The same things were measured in two ways. Each way mixes the same 12 hidden numbers, adds some noise and spreads widely along 8 directions of its own, which tell nothing about the thing.
(in the rows, 128 means zero)
Some things both ways: the first way, then the second way.
[194  78 139  85 172  84 174 140 172 120 177  76 151  73 108  89  69 121
 124 163 171]
[123 199 103 168 144 114  65 146 186 165 106 151 112 148 107 107 182 123
 145 168 163 122 142 164 108  90  99 120 134 168 149]

[147 129 157 164 130 110 168 112 151  95 158 117 158 144 151 119 121 117
 129 108 106]
[147 193  87 121 139 166 138 131 201 131  81 167  86 136 110 134 157 111
 224 126 122  85  92 143  79 122  58 103 135 162 143]

[119 138  59  84 140 190  82  49 141 111  90 101 132  77 121 184  97  93
 120 111 141]
[154 134 127  77 190 123 140 174 128 123 139 132 139  62  95 121 167  71
 113 145 130 137 102 131 149 144 117 163 131 142  61]

[161 105 144 161  59 144  82 100 192 147  81 124 185 108 101 164  62 153
 102 136  91]
[125 176 108 113 132 123 123 111 178 155 100 163 128 153 163 132 141 122
 141  98  83 129 105 151 138  66  92 148 140 141 149]

[131 115 104  95 144  99 154 141  81 134 118 134  86 165 142 120 142 125
 125 112 125]
[117 162 136 134 130 121 146 135 133 138 125 140 143 131 124 150 137 120
 128 149 114 135 138 133 160 107 133 145 142 137 134]

[115  85 126 128  97  94 130 190 124  94 182 111 107 122  84  98 118 142
  97 142 112]
[134 129 159 131 133 154  66 106 123 138 116 156 120 150 112 141 166 129
 109 140 120 168 136 184  90 123 130 138 125 145 158]

[113 134 191 186 104 157 116 146 153  85  89 129 181 131 117 157  25  83
 113 130 126]
[ 67 204 190  94 175  75 120  85 138 199 129 136  97 136 159 168  62 130
  72 109 112 127 137  83 163  84 136 117 189 132 113]

[ 65 123 131 142 122 152  97 122 188  90 152 140 152 130 112 123 131 119
  92 177 114]
[161 207  72 138 138 142 136 152 163 129 150 171 106 108 113 147 125 123
 199 129 165  86 139 117 148  96  54 116  93  86 130]

[123  96 141  96 118 110 102 192 131 152 126 121 136 100 106 105  99 104
 111 175 160]
[108 166 137 140 108 123 164 100 158 109 139 148 119 144 142 145 109 137
 140  99 143 115 129 110 168 121 110 125 169 133 156]

[153 191  57  75 188 133 127 117  91  69 154 114 148  70 186 146 128  54
 131 109 147]
[153 159  98 124 134 141 211 150 133 100  99 120 145 125 130 115 135 100
 187 140 126 124  98  71 136 123 127 142 112 148 142]

[160 105 144  82 142 103 159 133 119 184 118 116 138 130 147  91 142  94
 152 123 158]
[122 194 116 103 169  82 193 156 150 170 158 111 126  83 116 157  83 115
 103 155 116 130  96  90 202  90 106 139 118 126  98]

[140 121 190 126 105 164 140  69 169 166  65 146 177 169 125 138  57 107
 122 109 167]
[159 175 189 117 157 131 110 100  88 131 133 135 128 156 143 180 103 141
  99 138 158 166 153  98 148  95 157 112 129 125 139]

[ 79 143  96  67 190 151 100 106 146 132 122 138 160  99 134 118 151 119
 138 185 164]
[170 143 128 108 164 150 188 151 126 112 163 128 128  84 108 138  99 109
 149 152 187 106 111  78 181 144 112  99 124 104  88]

[106  73 163 152  74 103 155 188 100 149 149 179  86 194 111  73 156 121
 108 137  80]
[153 122 109 126 108 139 119 140 197  93 152 197 128 112 110 155 179 133
 157  81 145  90 135 164 152 139  88 156 177 108 124]

[113  99 111 198  79 130  96 169 175  90 148  71 171 137 144 210  85 184
  98 111 125]
[147 188 198 110 155 153 130  66  89 166  99 146 130 180 156 191  88 130
 106 148 109 165 143 106  99  75 171 102 116 140 177]

[128  99 118  67 122 124  71 164  83 149  86 118 127 103 134 119 125 109
 122 120 135]
[ 75 130 121 124 150  94  99 137 176 163 111 153 104 115 115 130 155 118
 115 105  97  98 104 176 168 128 119 149 193 136  78]

[135 164 103 134 138 110 135 144 112 108 151 127 136 108 171 119 153 114
 138 105 134]
[155 149 118  90 177 132 149 144 167 165 103 140 120  93 119 126 122 103
 130 138 116 134  84  98 122 101 100 134 116 146 113]

[136 158 110 184 130 141 159 110 119  82 118  91 149 155 144 170  95 143
 143  97 155]
[158 173 168  80 176 136 179 124 121 149 144 113 124  93 130 140  91 101
  89 161 148 152 113  62 140  91 126 113 119 157 130]

[155  52 156  62 130  75 113 212 101 174 120 152  87 117 124  83 115 124
 139 133 144]
[ 74  87 197 105 176 129 109 105  50 140  99 105 115 126 109 140  99 117
  86 137 136 187  80 120 136 184 202 104 151 136  79]

[178 133 162 159 159  92 205 120  95 109 120 152 111 168 169  94 147 128
 147  85 123]
[110 178 126 103 128 147 105 110 156 133  78 165 115 144 146 141 142 116
 147 105  82 159 104 137  95  77  89 146 126 167 164]

[120  93 122  83 147 103 128 170 114 161 118 103 142 135 150 122 132 137
 126 134 154]
[143  98 124 181 146 145 139 117 121 107  92 127 101 171  87 103 166 107
 164 147 181 102  99 161  96 205 170  92 155 148 127]

[103 135  89 180  88 134  91 175 111  71 171 139 121 126 140 123 184 134
 106 137  96]
[189  81 132 159 154 148  63 138 120  73 111 146 126 150  84 113 173 128
 123 121 203 158 113 182 101 186 135 114 117 141 111]

[108 191 107 135  99 131 153 131  95  80 168 134 112 129 132 107 122  76
  81  98 143]
[113 163 151 169 121 126 129  82 109 137 108 136 116 190 139 142 111 135
 122 133 135 147 135 144 139 120 143 113 144 136 178]

[ 87 117 114  78 113 126  90 141  99 174 112 146 127 133 162 113 167 129
 121 113 128]
[151 117 193 118 153 131 119 110  85 161  95 137 147 155 136 200 119 141
  86 143 106 175 128 149 148 100 172 121 142 129 125]

[ 87 125 122  86 138 155 103 136 129 113 129  87 160 108 122 144  93 112
 121 115 187]
[129 154 135 186  94 162 121  93 100  98 107 157 118 192 142 149 120 138
 136 137 147 115 171 144 117  91 144 107 116 134 192]

[130  90  82  95 193 111 155 166  86 112 158 121  80 111 154  81 200 141
 105 152 157]
[127 154 147 135 112 158 127  99  75  69 134 153 145 156 148 150 133 109
 125 109 144 165 128 137 149 116 139 136 118 128 161]

[127 166 106 130  77 139 169  79 127 141 169  99 124 151 131 119 129  76
 112  70 157]
[142 208 118 130 150  99 151 131 154 194 116 129 114 142 144 159 106 127
  97 162  75 137 132 130 156  30  97 149 102 147 159]

[167 120 131 143  77 119 118 144 119  83 140  79 139  88 121 142  44  84
 104  72 107]
[134  73 156 129 176 109  51 129  95 143  63 120 122 163 121  95 191 108
  76 116 109 172 121 178  82 141 171 165 153 168 109]

[108 134 143  86 122 140 102 105  96 136  81  97 168 141 154 134 128  98
 123  81 124]
[202 150 142 135 158 153  88 146 136 120 118 152 128 145 102 156 170 125
 132 163 143 127 178 171 111 113 110 128 115 143 121]

[ 82 117 121 101 154  90 121 203  73 102 168 120 110 120 175  98 180  93
 115 115 112]
[166  87 142 110 132 145 114 133 131 101 106 178 136 130 120 163 168 127
 141  79 108 123 143 145 120 145 131 172 157 107 113]

[119 107 116  98 164 126 175 113 126 163 132 145  84 127 142 107 130  94
 151 123 157]
[121 170 159 110 166 145 136 116 139 142  90 150 121 120 126 147 109  92
 127 147 138 129 119 105 109 108 120 102 144 169 133]

[108 146 103 117 147 130  76 163 113  89  95 147 148 117 144 166 127 135
 127 146 113]
[191  98 167  92 146 181 105 118 141  66 132 177 147 115 101 136 160 116
 160  88 185 141 130 116  83 194 138 126 143 122 116]

[124 118 123  62 120 127 120  90 153 181 101 100 121 150  80 143  94 103
 117 140 183]
[122 172  98 168 140 126 122 149 168 133 107 118  85 144  95  96 159 120
 154 177 114 116 133 166 141 139  93 143 129 172 132]

[180 137  93 154  96  75 179 122 128 113 169  56 111 142 135 132 127 109
 116  90 120]
[190 122 145 148 167  90  75 132 140 118 130 148 148 167 107 127 164 124
  94 100 174 136 164 172 108 155 139 140 144 124 120]

Other things, the second way, with their names:
z_553: [125 195  79 150 147 131 204 167 164 139 114 105  81 106  95 118 125 106
 171 205  99 105  99 121 185 121  78 139 120 163 124]
z_546: [201 192 139  93 128 178 160 127 157 129 151 163 147 103 159 159 113 120
 117 147 132 153 147  81 144  30  70 141  84 140 186]
z_620: [164 103 149 126 134 142 158 135  83  90 105 134 145 135 126 167 132 125
 127 116 130 160 123 113 146 139 145 146 124 125 131]
z_273: [135 144 133 147 152 120 107 137 120 154 105 118 117 145 108 139 130 135
 115 165 126 157 112 166 150 112 122 115 115 150 124]
z_325: [110 183 153 147 183 110 123 119  82 176 127 107 112 138 123 135  94 113
  90 194 145 156 119 119 179 106 163 110 112 124 109]
z_143: [154  54 166 142 151 129 112 115  62 142  97 127 145 159 127 150 142 133
 103 117 155 152 112 141 126 153 192 110 147 105 112]
z_566: [125  95 126 122 159 124 130 110 135 154 103 132  97 136  99 122 151 121
 136 110 152 129  51 140  85 168 157 108 156 135 121]
z_149: [200  87 151 136 162 115  60 136 122  88 116 165 142 153 119 114 194 118
  96  83 165 144 172 149 111 158 152 177 154 123 108]
z_384: [123 182 166  89 137 141 148  79  98 150 147 138 118 147 156 172  95 124
 107 116  81 163 124 128 136  86 121 139 123 119 164]
z_723: [161 186 113 147 151 112 115 164 170 126 122 128 114 120  86 137 157 123
 126 174 150 143 140 153 129 111  82 135 113 172 138]
z_287: [150 151 159 114 144 101  75 137 145 116 160 188 163 119 131 183 136 147
 109  83 184 124 168 114 165  99 142 139 153  85  94]
z_400: [100 132 106 107 145 124 142 109 141 182  66 133  83 147 127 128 158 112
 159 107  67 142  46 149  77 122 117 146 148 148 152]
z_758: [ 85 151 160 104 153 103 136 114  88 183  94 122 121 138 157 192  81 130
  76 127  31 172 112 148 194  64 129 154 133 125 112]
z_192: [ 78 165 143 102 116 121 136  70 141 167  86 161 108 179 184 170 105 138
 131  61  50 111 116 141 117  61 114 129 176 130 161]
z_655: [121 201 153 146 169 102  96 132 146 182 128 123 110 135 116 144 119 130
  78 199 145 146 143 136 170  69 136 116 129 162 121]
z_773: [127 149 113 153 113 182 172 131 142  77 104 152 104 138 106 147 135 121
 207 149 149  75 120 134 152 153 119  90 148 142 114]
z_517: [184 161 170  97 148 170 144  91 120  67 122 142 137 162 147 140 121 108
 143 107 142 140 145 113 121 144 124 117 143 156 137]
z_228: [158 178  93 127 139 139 140 176 176 130 112 143 109  98  89 151 160 130
 168 173 109 130 114 144 149 101  71 154 106 152 128]
z_379: [114 129 132  53 133 145  71 100 214 148  78 239 116 118 160 172 166 124
 149  19  45 108 101 154  88  81  85 181 184 116 119]
z_397: [127  77 154 105 162 177 102  87 100  99 103 170 116 137 116 112 142  88
 141  81 145 123  87 146  86 198 168 119 150 106 101]
z_213: [ 93 128 123  96 168  50 196 149 136 177 157 107 132  88 134 142 122 115
  88 105 113 126  62 103 233 126 152 160 190 100  66]
z_97: [124 149 157 102 145  99 112 121 152 158 123 169 125 131 143 180 138 142
 100  92  98 112 146 121 152  81 147 160 176 113 113]
z_984: [169 117 149 155 144  94 115 130 116  79 147 138 149 158 121 138 151 125
  98  91 189 120 169 154 153 158 143 130 170 129 116]
z_39: [ 91 138 160 129 148 102 182 120  64 156 117  94 119 138 135 162  93 122
 103 146 112 143 111 103 185 118 163 120 150 127 115]
z_43: [ 96 202 133 128 141  90 161 115 101 156 139 109 130 141 146 156  88 129
  91 145 113 160 112 110 174  63 141 134 105 131 148]
z_497: [124 160 140  66 175 146 149 105 140 116  99 135  90 122 140 120 125 102
 161  96 122 139  61  84 122 143 124 124 159 152 103]
z_53: [113 183 109 148 105 130 172 101 103 101 114 150 116 179 146 163 137 116
 192  93 130 109 118 127 141 123 123 126 150 113 166]
z_31: [120 140 160 109 162 133  82 120 119 113 108 146 117 134  98 151 135 130
 130 124 135 165 114 145 112 162 151 133 128 134 100]
z_642: [182  91 173 121 157 151 132 140  80  79 116 126 156 118 102 153 122 121
 102 137 177 180 125 114 125 162 151 117 107 142 114]
z_617: [ 89 185 112 163 150  72 133 134 118 189 104  98 126 158 110 124 125 118
 122 170 126 155 105 143 127 108 145 124 110 147 149]
z_242: [108 126 133 132 103 152 103  95 131 132  89 196 119 162 169 155 169 129
 138  83  82 122 134 149 128  76 137 172 165 114 166]
z_966: [232 188 191 118 155 161  83 133 106 101 157 176 165 132 121 209 128 139
  94 165 186 167 213 117 137  71 123 125  87 118 145]
z_766: [166 162 150 141 151 149 149 126  66 113 124 105 126 154 139 155 113 126
 126 177 143 150 147 118 172  98 144 107 103 133 125]
z_710: [119 128 182 151 131 192 179  89  31  99  82  96 106 177 124 156  86 132
 159 187 130 162 115  97 148 161 195  82 114 144 146]
z_917: [128 138 126 150 122 118 112 128 123  83  97 146 123 166 131 133 151 130
 159  88 159 119 144 127 117 142 132 123 158 141 134]
z_608: [143 188 150 166 168  98  53 151 110 138 124 129 140 150 114 151 135 135
  72 193 148 172 177 168 189  81 146 140  98 141 107]
z_352: [132 186 168 131 159 152  87  85  97 115 108 152 118 169 132 144 121 117
 129 140 164 163 127 125 114 122 157  99 121 141 143]
z_664: [160 151 141 107 159 133 131 142 123  92 162 147 126 105 121 129 146  98
 115 117 153 118 156 122 159 132 107 150 139 124 102]
z_826: [143 173 159 112 149 116 156 121 128 130 145 129 140 129 139 162  93 129
 105 131 141 144 133 105 180 104 120 120 142 133 125]
z_370: [159 194  96 135 140 128 177 156 132 131 169 145 150  97 137 146  86 126
 140 151 152 119 140  71 206  62  96 140  70  83 129]
z_912: [105 167 124 114 131 147 124 104 125 123  49 117  94 166 161 108 130 119
 138 118  63 183  93 117  91  79  98 149 118 200 181]
z_67: [129 157 149 162 151 105 161 124  78 114 182 130 159 125 103 165  75 118
  90 158 189 131 147 122 204 138 173 107 104  84 109]
z_805: [165 167 152 129 144 154 201 122  81 113 134  90 132 139 134 165  68 125
 117 173 140 154 121 110 186  99 109  81  97 153 140]
z_487: [124 182 120 164  97 158 164  88 110  78 128 142 127 182 142 147 101 123
 162 118 156 119 133 139 137 112 113  89 113 139 185]
z_601: [139 143  93 151 120 118 173 138 124 129 106 121 135 146 135 127 126 128
 152 119 135 136 106 108 134 100 100 130 115 136 164]
z_809: [129 128 109 173 118 100 109 117 154 100 118 153 127 175 131 114 161 128
 130  86 141 107 147 176 139 138 113 146 168 134 144]
z_596: [107 120 177 130 149 126  87  87  37 136  68 125 126 189 155 167 106 144
  97 116  91 197 108 139 137 109 190 134 113 118 130]
z_896: [164 161 158 121 150 152 148 122  94 113 152 147 170 118 144 155  76 117
 108 147 168 147 149  81 185  88 143 109  87 101 117]
z_637: [139 114 188  84 159 115 155  97  75 162 103 119 128 141 141 181  98 128
  75 101  91 197  95  99 111 114 159 145 133 131 152]
z_816: [ 81 147 131 163 123  75 113 101 106 144 108 129 132 181 144 153 114 131
  89  89 123 133 133 171 127  92 142 119 150 140 156]
z_951: [126 189 157 161 150 105  94 104 117 154 134 154 142 167 134 162  86 132
  92 141 146 139 177 136 151  88 141 118 108 108 145]
z_144: [119 200 106 136  98 129 162 125 142 128 138 163 130 142 142 181 121 134
 155 118  98 114 151 139 152  63  79 146 116 117 175]
z_850: [149 183  98 106 118 141 188 142 163 125 183 165 116  91 109 180 121 128
 163 126 122  96 129 123 162 102  73 145 113  89 140]
z_486: [150 181  89 104 150 132 161 164 210 127 112 160  97  90  98 137 148 115
 186 126 120  88 105 105 132 124  64 147 142 143 111]
z_920: [150 153 156 125 151 158  77 104 133 113  78 153 127 167 133 129 138 126
 140 123 133 159 131 142  97 127 129 117 124 161 136]
z_531: [169 132 118 157 160 148 141 164  89  99 102 107 123 120  90 106 143 103
 128 194 161 169 114 117 137 138 138 136  77 159 125]
z_457: [164 136 139 137 142  86  68 144 139 118 155 162 164 125 117 155 167 130
  61 105 159 166 152 169 143  93 124 169 121 125 133]
z_98: [ 92 113 133 129 150 119 176 127  59 120 129 111 123 118 118 125 113  99
 121 133 131 130  93  99 172 159 184 138 133 103  97]
z_401: [126 172 115  91 138 146 198 129 148 123 132 143 115  97 119 144 126 103
 176 128 102 124  82  93 155 134 107 153 129 124 129]
z_253: [118 154 155 148  89 145 127 113 115 104  87 151 142 177 155 186 118 151
 123 122  87 143 174 145 138  62 121 136 129 163 179]
z_495: [ 67 158 145 137 140 102 114 108 119 137 104 119 104 152 123 126 119 124
 113 129 118 143 116 148 142 133 139 123 159 159 126]
z_941: [ 63 192 141 105 138  98 169  88 116 158 144 131 113 140 158 160  82 118
 120  98  94 140  87 115 195 110 126 132 165 109 127]
z_681: [ 95 140 166 114 134 143 141  66  90 162  95 168 120 163 168 169  95 121
 130  89 102 121 114  97 119 101 179 119 152  90 151]
z_911: [166 150 178  76 158 163 172 121  95 124 149 129 146 102 121 173  94 123
 123 152 143 174 109  80 151 126 141 115 107 122 121]
z_599: [117 171 121 103 157 153 169 125 184 146 130 154  96  94 119 133 128  96
 155 148 136  82  77 130 168 122 100  97 172 150  99]
z_129: [145 132 124 126 116 173 107 106 115  47  99 191 144 161 155 144 152 108
 179  55 130 106 148 146 127 130 115 141 142 113 127]
z_935: [177 115 167 154 180  97  29 139 104 161 109 152 140 154 121 138 173 129
  61 143 163 164 172 156 128 105 168 154 133 121 113]
z_732: [165 153 148  99 161 143 144 122 139 113 108 163 123 130 137 166 134 108
 157 100 143 106 125 104 133 123 114 114 164 131 107]
z_961: [188 112 159  99 146 187 162 109  87  54 115 156 142 130 131 152 127 102
 155 100 162 144 103  99 128 157 145 113 126 124 123]
z_866: [125 146 155  84 160 137 166  95  88 148 138 147 117 117 172 165  72 112
  94  93  98 125 108  84 173  74 133 135 134  90 113]
z_854: [101 185  77 191 108 107 181 162 135 109 136 133 154 124 122 132  98 127
 161 158 183  94 134  95 209  85 119 105 101 116 132]
z_929: [135  99 149 121 190  92 121 148  89 165 105  99 125 124  96 110 157 105
  87 159 125 171  89 135 132 162 185 159 132 139  91]
z_705: [ 93 227 151 171 136 131 148 106 111 175 100 118 117 157 143 158  64 134
 113 212 127 144 144  97 174  46 138  87  99 158 169]
z_298: [153 115 162 119 142 133 200 113 108  78 150 138 138 125 117 162  99 110
 139  90 173 113 119  93 166 193 140 114 170 107 113]
z_468: [133 156 129 126 133  98 167 149  87 106 170  93 137 119 105 151 114 137
  93 147 128 185 126 121 178 123 129 160  92 128 133]
z_80: [181 142 156  61 170 143 162 142 128 122  97 110 137 111 126 133 150 106
 134 134  96 188  98  82 113 129 120 166 125 173 125]
z_580: [ 97 163 145 154 129 118 137 106 103 132 119 152 122 157 138 172  99 124
 115 119 117 112 150 145 162 106 138 123 145 115 140]
z_955: [135 113 111 135 156 109 110 163 175 127 114 148 116 118  82 124 197 115
 140 134 124 103 113 186 136 171 136 156 170 142  81]
z_209: [ 35 159 143 131 121  86 176  69  57 148 122 121 122 170 178 163  62 121
 111  70  85 149  83 118 193 109 157 129 153  91 144]
z_902: [152 169 122 174  99 119 115 121 180 128 123 173 140 177 123 179 151 146
 128 123 130 102 171 198 131  79  95 121 147 146 179]
z_691: [143 152 139  76 142 128 168 108 162 104 169 157 137 102 146 138 111 104
 109  73 127 128 103 110 160 119  96 155 153 123 127]
z_79: [111 172 138 103 126 133 201 108 138 147 145 142 122 115 141 162 107 117
 144 121 116 125  96 101 167 103 109 126 154 124 150]
z_839: [133 136 103 137 139 128 161 111 137 117 123 146 127 142 133 117 133 101
 150  96 152 121  69 128 147 141 128 120 141 116 133]
z_477: [152 161 154 162 140 102 132 124  92 127 145 105 133 162 119 162  98 154
  84 157 173 170 140 134 167 108 141 108 109 133 149]
z_182: [159 207 159  99 148 133 130 110 137 153 150 182 156 120 163 162 114 107
 115 119 144 130 165  70 139  53 123 147 125 106 158]
z_212: [142 135 114 168 107 149 134 119 116 108  87 149 133 178 140 149 125 132
 155 116 113 119 144 154 133  97 106 122 115 132 160]

Some of these things the first way, each followed by its name:
[113 147  69  87 183 140 107  96 178 105 157 107 153  66 113 157 110  92
 119 201 148] -> z_80
[144 115 109 155  55 126 151  87 178 153 169 116  84 178 111 165 100  94
 126  88 149] -> z_486
[134 148 121 150 131 160 102  83 132  74  99 134 145 112 157 164 107 107
 109  84  95] -> z_129
[ 98 100  92 128 130 112 145 105 167 154 165 124  82 162 130 143 155 146
 132 143 146] -> z_620
[ 70 142  85  72 165 130 116 136  81 137 134  98 147 116 151  99 203 110
 131 154 137] -> z_902
[122 158 131 130 127 134 150 121 160  65 208  92 158  66 134 109  74  66
  91 107 157] -> z_935
[159  77  99  90 129 111 102 142 121 188  71 152 100 159 151 144 134 157
 157 139 140] -> z_854
[126 185 115  92  88 144 130  80  82 143 110 114 112 158 149 140 126  62
 106  38 175] -> z_553
[154  61 113 113 143 105 156 144 155 158 177  95 128 106 125  99 138 169
 126 150 161] -> z_599
[150  85 148 191 132 126 101 202 144  68 127 116 175 107 167 154 110 169
  91 135 115] -> z_352
[108 149  65 114  78 150  97  75 139 127 170  89 124 105 108 129 147 107
 113 123 144] -> z_805
[ 88 123 106 150 179 135 127 139 164  88 141 122 152 135 145 148 143 182
 103 172 153] -> z_325
[186 115 144 137  97 142 179  87 154 129 140 118 151 142 111 121  78  93
 132 102 151] -> z_43
[121  91 119 122 130 123 154 160 112 100 173 125 103 133 147  88 139  81
  72 135 117] -> z_53
[153 124 135  88  93 134 120 112 149 168 120 124 134 116 123 137  66 101
 124  92 186] -> z_705
[ 80  92  70  56 116 121 122 150 119 157 183  95  80 151  98  99 187 109
 109 148 174] -> z_850
[111 136 114 138 115 130 118 139 130 106 116 141 139 144 133 155 103 125
 109 127 104] -> z_929
[145 121 128 115 127 119 143 149  74 106 122 144 100 155 149 103 121  58
 123 111 115] -> z_917
[105 124  99  94 128 139 132 124  84 115 163 147 100 163 147 119 164  97
 130  96 132] -> z_773
[116 134  87 134  62 164  91 112 166 119 159 179 119 106  96 144 101  97
 103 135  98] -> z_896
[176 154  48  41 146  92 119 153  30 144 108  84  64 111 178  95 194 106
  91  79 208] -> z_941
[119 112 179 135 119 112 158 139 119 153  86 156 137 163 112  90 111  98
 117 154  89] -> z_809
[160 112  84 132  84 119 124 144 124 147 132  99 102 107 105 129 130 117
 111 127 144] -> z_691
[137 146 123 133 150 147 130 128  88  82 108 166 140 155 171 122 139  98
 140 112 119] -> z_287
[151 124  96 107 111 172 115 131 151 102 190 139 135  68 117 107 103  36
  92 151 158] -> z_497
[168 168 121 161 126 110 196  61  89 119  99  95 105 213 165 147 148 132
 148  47 159] -> z_723
[133 136 101  85 102 144 103 124 147 118 144 120 124  70 111 142  85  91
 111  88 154] -> z_397
[116  36 125 123  88 109 132 194 133 159 142 153  63 176 107 126 111 135
 107 133 115] -> z_98
[108 149 145 127 126 154  90 108 139 155  43 125 184 118 142 149 104 162
 127 126 160] -> z_546
[ 93 151 126 178  87 141 124 120 185  89 154 139 143 137 101 164  89 114
 105 134 103] -> z_951
[114 168 124 180 111 152 128  89 135  91 106 143 155 156 132 157 112 126
 120 130 106] -> z_826
[141 127  99 109 163 113 173 109 177 111 194 104 124 114 122 138 123 122
 122 139 176] -> z_401
[ 98 116 141  91 170 141 152 142 101 132 129 135 150 157 155 107 135  85
 142 133 156] -> z_97
[118 156 110 134 133 138  81 147 121  78 104  67 168  87 160 175  91 100
  94 107 147] -> z_149
[160 103 140 111 132  94 170 118 167 155 170  79 150 125 118  93 124 130
 136 150 183] -> z_477
[193 171  80 110 156 122 126  64 116 125  67  59 165 124 181 176 105 165
 137  81 194] -> z_213
[131 147 131 110 105 164 104  65 173 151  88 181 149 128 102 148  92  94
 126 144 117] -> z_920
[151 108  83 119  85 118 114 143 119  98 181  77 126 116 124 155 113 102
 111  94 119] -> z_955
[ 91 124 146  94 156 131 109 165 113 101 115 103 177  98 121  99 129 117
  93 159 135] -> z_384
[107 152 102  50 133 149  90 156  71 111 129 112 128  73 164 106 115  75
  86  73 190] -> z_242
[110  99 164 131 102 133 135 152 189 119 161 138 160 112 120 132  45 112
 109 120 133] -> z_681
[131 101 125 153 149 118 153 143 136 114 142 117 134 118 131 107 151 139
 135 158 122] -> z_457
[156  97 116  78 135 108 174  90 173 175 188 131  89 141 128  91 147 114
 124 118 187] -> z_596
